There are 9 hidden switches. A switch that is on adds its own fixed numbers to the row, and there is some noise. The rows also spread widely along 9 directions, which tell nothing about the answers.
In the rows, zero is written as 128.
Some rows, each with its switches (1 for on, 0 for off) after it:
[146 124 103  75 119 126 135 142 106 107 134 160 118 102  98 137 127 101
 170 138 101 134]
1 0 0 0 0 1 0 0 0
[119 142 133 150 125 131 116 150 127 144 135 107 162 137 139 191 125 140
 149 149 142 112]
0 0 0 0 1 0 0 0 0
[144  96  63  94 107 126 139 205 164  71 118 104 140 162 116 169 118 144
  96 133 162 141]
0 1 0 0 0 0 0 0 0
[138 145 138 136 112 106 114 168 115 154 122 143 127 135 115 166 122 131
 153 131 106 120]
0 0 1 0 0 0 0 0 0
[152 138 139 140 114 122 171 154 110  96 166 157 139 141 101 124 158  86
 154 111  78 142]
1 0 0 0 1 1 0 1 0
[147 131 106 102 124 116 128 169 122 113 144 132 145 158  96 162 139 123
 139 127 112 104]
0 0 0 0 1 1 0 1 1
[152 155 144 146  96 100 128 189 125 136 132 147 103 150 166 198 141 164
 139 140 138 119]
1 0 0 0 0 1 0 0 0
[136 139 146 131 119 117 124 127  80 151 135 129 122 124 182 174 128 137
 161 161 135 119]
0 0 1 0 0 0 0 0 1
[143 106  77  91 116 164 180 128 106  68 160 129 172  88 129 143 120  54
 188 159 106 147]
1 0 0 0 0 1 0 0 1
[169 168 105 113  92 126 115 176 104 101 120 149 109 160 153 127 109 174
 163 102 109 172]
0 1 0 0 1 1 1 1 1
[141 203 173 135  95  85  94 142 105 130 115 163 116 152 110 144 147 170
 160  94  96 146]
0 1 0 1 1 1 1 1 1
[137 174 164 151 113 117 133 122 104 131 147 133 145 118 120 159 147 107
 176 129  92 128]
1 1 1 1 0 0 1 0 0
[130 191 176 126 118 105 138  99 109 114 144 165 114 129 114 154 163 118
 168 113 100 123]
1 1 0 0 1 0 1 0 1
[185 149 113  80 131 140 109 138  49 151 146 160 105 135  93  76 122 117
 191 109  52 137]
0 1 1 1 1 1 1 1 0
[139 118 124 106 141 123 138 135 130 108 148 115 119 169 135 143 170 137
 100 125 147  78]
0 0 0 1 0 0 0 0 1
[105 166 163 150  97 108 140  99 131  64 119 137 162 122 108 124 156 130
 147  95 110 172]
0 0 0 1 0 1 0 1 1
[126 135 166 151 108 108 142 109 105  66 126 132 137 145 119  74 170 141
 122  90 111 195]
0 0 1 1 1 0 0 1 0
[144  76 118  88 139 112 119 124  75 138 130 128 133 119  92 110 132 109
 147 157 120 137]
0 0 0 0 0 1 0 0 1
[144 140 141 113  99 101 139 152  81 115 127 181 139 108  68 122 116  76
 183 120  53 180]
0 1 0 0 1 0 0 1 1
[142 146 151 138 122 126 167 113 116  93 165 132 126 138 168 166 179 107
 145 142 133 102]
1 0 0 1 0 0 1 0 1
[156 156 139 138  80  81 134 210 124  91 123 151 131 171 117 168 145 145
 125 113 115 160]
0 1 0 1 1 1 0 1 1
[163 139  93 104 105 133 154 155 105  70 156 136 166 127  84 107 131  87
 179 113  67 159]
1 0 1 1 1 1 0 1 1

New rows. What belongs after each?
[122 110 142 159 128 128 119 130 119 135 133  99 162 141 111 124 133 140
 138 120 129 141]
0 0 0 0 0 1 0 0 0
[136 164 130  85 113 110 126 161 123 132 121 195  92 115 100 177 129 100
 158 121  87  93]
0 0 0 0 0 0 0 0 0
[119 153 130 175 113 152 146 144 150 111 137 117 165 138 129 133 118 123
 152  87 102 141]
0 0 0 0 0 0 0 0 0
[131 135 125  93 128 105  88 121 110 133 104 138 113 130 103 120 121 160
 149 128 124 133]
0 0 0 0 0 0 1 0 1
[162 158 134 114  93  78 132 193  97 117 141 156 140 134  85 182 134 101
 169 147  78 140]
1 1 1 1 1 0 0 1 1
[164 128 105 101 104 123 162 159 114  54 151 138 128 151 146 134 162 130
 133 132 131 152]
1 0 0 1 1 1 0 1 1
[161 151 133 139 114  94  98 173 106 135 137 127 133 162 117 158 135 164
 156 141 114 127]
1 0 0 1 1 0 1 1 1
[164 123 122 101 116  98 118 164  97 129 138 130 122 141 111 147 144 135
 146 145 115 113]
1 0 1 1 0 1 0 0 1
[151  97 129 132 126 115 143 130  67 115 161 116 155 120 136 153 136 105
 172 190 125 157]
1 0 0 0 1 0 1 1 1
[135 139 131  77 102  89 111 112  73  91 120 142 149  86 101 159 143 121
 180 177 118 165]
1 0 1 1 1 1 0 1 1
[171 114  90  97 101 111 104 213 100 129 116 150  99 146 160 189 118 157
 141 168 151 144]
0 0 0 0 1 1 1 0 0
[174 140 117 121 106 107 120 175  95 127 143 142 113 141 157 174 126 146
 164 161 118 130]
1 0 0 1 0 0 1 1 1
[115 167 146 152 135 167 148  78 121 114 153 122 136 124 174 132 144 130
 162 106 124 114]
0 0 0 0 0 0 1 0 0
[118 164  94  76 118 157 147  98 121  67 132 150 148  92 135 164 126  89
 180 138 120 127]
0 0 0 0 1 0 1 0 1
[144 119 135 114 114 110 125 138  75 123 125 143 120 127 133 119 128 126
 156 136 114 161]
0 0 1 0 1 0 0 0 1
[146 142 124 133 105 144 192 116 113  42 167 133 165 126 120  98 161  75
 162  94  80 159]
1 0 1 1 0 1 0 1 1
[138 122 108 100 127 121 119 151 121 126 123 121 142 138  96 148 110 126
 144 133 120 128]
0 1 0 0 0 0 0 0 1
[138 145 126  85 102 102 120 140  87 101 127 149 135  92 129 203 133 119
 173 198 133 157]
1 1 0 1 1 0 0 1 0
[128 158 113  88 111 111  69 128 109 123  90 127 129 114 119 145 103 192
 161 140 125 144]
0 0 1 1 0 0 0 1 0
[142 122 152 113 124  94 139 139  86 128 148 157 145 126  58 130 146  69
 151 132  70 132]
0 1 0 1 0 0 0 1 1
[154 112 160 131 111  91 137 164  78 145 137 153 112 138 117 148 153 111
 136 140 107 147]
0 1 1 0 0 1 0 0 0
[162 152 134 103 122 120 132 144  85 127 157 142 100 148 166 169 163 154
 151 154 128 105]
1 0 1 0 1 1 0 1 0
[170 117  82  38 101 102 148 198  89  83 144 183 120  99  80 204 131  59
 165 191  97 135]
1 1 0 1 1 0 0 1 0
[139 132 150 158 105 101 130 159 112 112 126 139 130 152 140 147 144 137
 140 126 129 157]
0 0 0 0 1 0 1 0 1
[154 160 174 136  94  82 143 148  87  96 128 183  92 145 120 107 149 140
 152  98  86 195]
1 1 0 0 1 0 0 1 1
[155 109 134  81 125  93 124 134  63 128 138 139 131 126  82 128 149 101
 148 154  97 135]
0 1 1 1 0 1 0 1 1
[171 146 122  94  92  67  94 209 107 145 117 163 114 132  81 199 123 129
 163 158 102 126]
1 1 0 1 0 1 1 0 1
[139 191 136 126  99  96 104 183 146 130 117 145 116 150 132 207 132 175
 153 128 130 107]
1 0 1 0 1 0 0 0 0
[135 120 158 149 138 126 149 122  96 148 160 127 129 145 158 155 157 111
 138 144 128  95]
0 0 0 0 0 0 0 0 1
[144 128 135 158  91 118 170 166 103  88 147 133 154 134 158 160 143 100
 151 131 108 161]
0 0 1 0 0 1 0 1 1
[147 111 132 139 108 127 169 152  79 110 165 134 146 117 195 206 146  88
 152 196 137 124]
0 0 0 1 0 0 0 1 1
[134 101 102 105 127 145 150 121  83 111 151 109 174 101 126 153 108  82
 175 174 116 149]
0 1 0 0 0 0 0 1 1
[124 152 149 178 102 134 162 151 122 104 147 126 161 134 160 171 143 105
 150 120 116 145]
0 0 1 0 1 0 0 0 0
[133 162 148 130 116 138 137 107 105 102 139 150 111 132 156 117 150 142
 146 104 107 133]
0 0 0 1 0 0 0 1 0
[139 105 184 101 134  80 149 121  83 114 139 172  74 154  99 117 201 108
  94 125 126 132]
0 1 0 0 1 0 0 0 0
[132 174 136 151 105 123 128 146 138  94 141 117 167 139 107 152 134 144
 159 111 108 153]
1 1 0 1 1 0 0 1 0
[146 140 129  97 108 118 154 135  94  88 136 168 108 126 142 154 149 100
 150 139 119 151]
0 1 0 0 1 0 1 0 1
[153 195 137 108  80 107 137 165 109  92 112 183 101 135 148 159 131 135
 166  93  99 155]
0 1 1 0 1 1 0 0 1
[144  71 127 150 127 118 185 156 121  83 168 106 163 150 112 135 162  75
 118 149 130 140]
1 0 0 0 0 0 0 0 1
[120 158 147 174  87 133 157 127 135  61 122 152 152 113 138 119 139 106
 159  90 101 190]
0 0 0 1 0 0 1 0 0
[150 108 143 104 124  87 132 142  93 106 130 144 102 154 109 128 155 134
 116 137 123 146]
0 1 0 0 0 0 1 1 1
[121 211 162 180  92 127 133 111 127  89 144 121 160 124 177 184 154 154
 178 125 120 149]
1 0 1 1 1 0 1 1 0
[167 107 107 112 115 123 139 162 110  83 136 121  97 164 147  92 139 174
 121 116 127 164]
1 0 1 0 0 0 0 1 0
[155  87 182 156 103  59 186 173 101  81 162 162 118 160 110 160 219  71
  98 147 129 150]
1 0 0 0 1 1 1 0 1
[119 210 172 160  89 102 112 139 118 135 123 162 137 105 139 205 126 148
 196 134  96 145]
1 0 0 0 1 0 0 1 0
[145 130 145 147 114 136 156 125  82 113 144 151 124 130 152 100 127 111
 164 112  88 163]
0 0 0 0 0 0 0 1 1
[161 138  62  61 143 153 142 180 147 109 160 122 134 158  89 166 126 108
 143 129 115  71]
1 1 0 0 1 0 0 0 0
[142 182 162 147  96 106 160 134 136  71 139 157 120 158 120 130 178 127
 142  76 105 155]
1 1 0 0 1 1 1 0 1
[129 159 116 102 112 137 110  98  95 112 120 121 167  87  93 106  97 125
 214 121  82 178]
1 1 1 0 0 1 0 0 1
[126 173 189 174  92  99 150 128 129  89 125 169 107 132 140 125 169 141
 140  87 104 166]
1 0 0 1 0 0 0 0 0
[145 108 122 146 116 108 145 186 139 108 148 121 160 145  81 151 140  98
 132 131 105 129]
1 0 0 1 0 0 0 0 0
[125 138 147 126 122 101 119 117 115 111 121 127 138 146  85  99 138 147
 136  96  97 142]
0 0 1 0 0 0 0 1 1
[127  97 136 169 111 125 151 144 139  77 125 103 132 171 146  90 154 160
  93  91 153 180]
0 0 0 0 0 0 0 0 0
[115 206 144 109 114 133  58  79  90 154  92 135 118 103 181 148  96 216
 203 126 140 144]
0 0 0 0 1 1 0 0 1
[138 140 119  91 124 132 110 136  89 142 127 149 128 105 108 147 111 114
 174 145 101 132]
0 1 0 1 0 0 0 0 0
[134 136 162 166 111 133 162 122  96 101 164 133 161 116 135 134 167  87
 165 130 103 152]
1 0 0 1 1 1 0 0 0
[143 152 121 150 103 137 174 157 155  54 156 144 154 142 107 134 164  85
 145  92  97 143]
1 0 0 1 1 0 1 0 0
[122 193 144 147  90 133 147 133 105 110 132 159 149 101 176 194 116 102
 200 133 101 144]
0 0 1 0 1 0 0 0 1
[126 177 145 169  89 127 125 136 105 129 132 131 176  86 174 210 102 120
 212 168 116 147]
1 0 0 1 0 0 0 0 1
[125 151 137 103  82 102 146 145 122  49 108 150 135 117 124 159 164 124
 128 122 135 179]
0 1 1 1 1 1 0 0 0
[141 104  86  92 152 179 153 107  92 128 175  93 169 102 142 161 115  83
 183 186 126 101]
1 1 0 0 0 0 0 0 0
[155 110 123  85 166 129 110 104  97 142 161 110 109 159  88  84 159 153
 129 126 113  84]
1 0 0 1 0 0 0 1 0
[137 137 130 107 136 115 121 141 130 137 143 133 128 139  84 153 149 125
 143 127 112  89]
1 0 0 0 0 1 0 0 0
[151 123 163 138 119  93 131 133  61 150 154 150 130 112 124 151 141 105
 178 170  91 137]
1 0 0 1 0 0 0 1 1
[132 157 123  88 107 126 115 120 100 111 115 145 121 110 154 160 118 143
 165 146 135 140]
0 1 0 1 0 0 0 0 1
[143 127 121 134 119 135 129 147  86 136 147 118 162 114 143 165 119 109
 171 166 107 131]
0 0 1 1 0 0 0 1 0
[160 108  83  65 124 105 100 177 117 117 132 118 136 147  92 167 135 143
 141 164 141 108]
1 0 0 1 1 1 0 0 1
[132  90  89  91 136 137 122 130 114 105 128 102 147 130 118 126 116 131
 138 151 147 134]
0 0 0 0 0 0 0 0 1
[159 138 113 123 110 117 148 166 118  95 155 146 150 131  96 148 131  86
 171 132  80 127]
1 0 0 1 0 0 1 1 1
[154 151 131 143 100 108 148 190 126 103 139 149 124 164 142 176 147 119
 138 116 112 123]
0 0 1 0 1 0 1 0 1
[142 102 124 121 124 120 126 136 107 108 128 108 117 149 158 134 151 155
 113 146 160 139]
0 0 1 0 0 0 1 0 0
[149 111  91  86 110 124 155 181 117  87 139 160 137 127  93 157 127  67
 148 138 102 129]
0 0 0 0 1 0 0 0 1
[144 103  99  66 119 108 120 136  99  78 114 127 126 131 107 119 142 131
 127 145 138 150]
0 0 1 1 1 0 0 0 1
[137 128 136 124 113 102 125 154 125 115 125 123 138 144 100 152 151 131
 126 123 126 139]
0 1 1 0 0 1 1 0 0
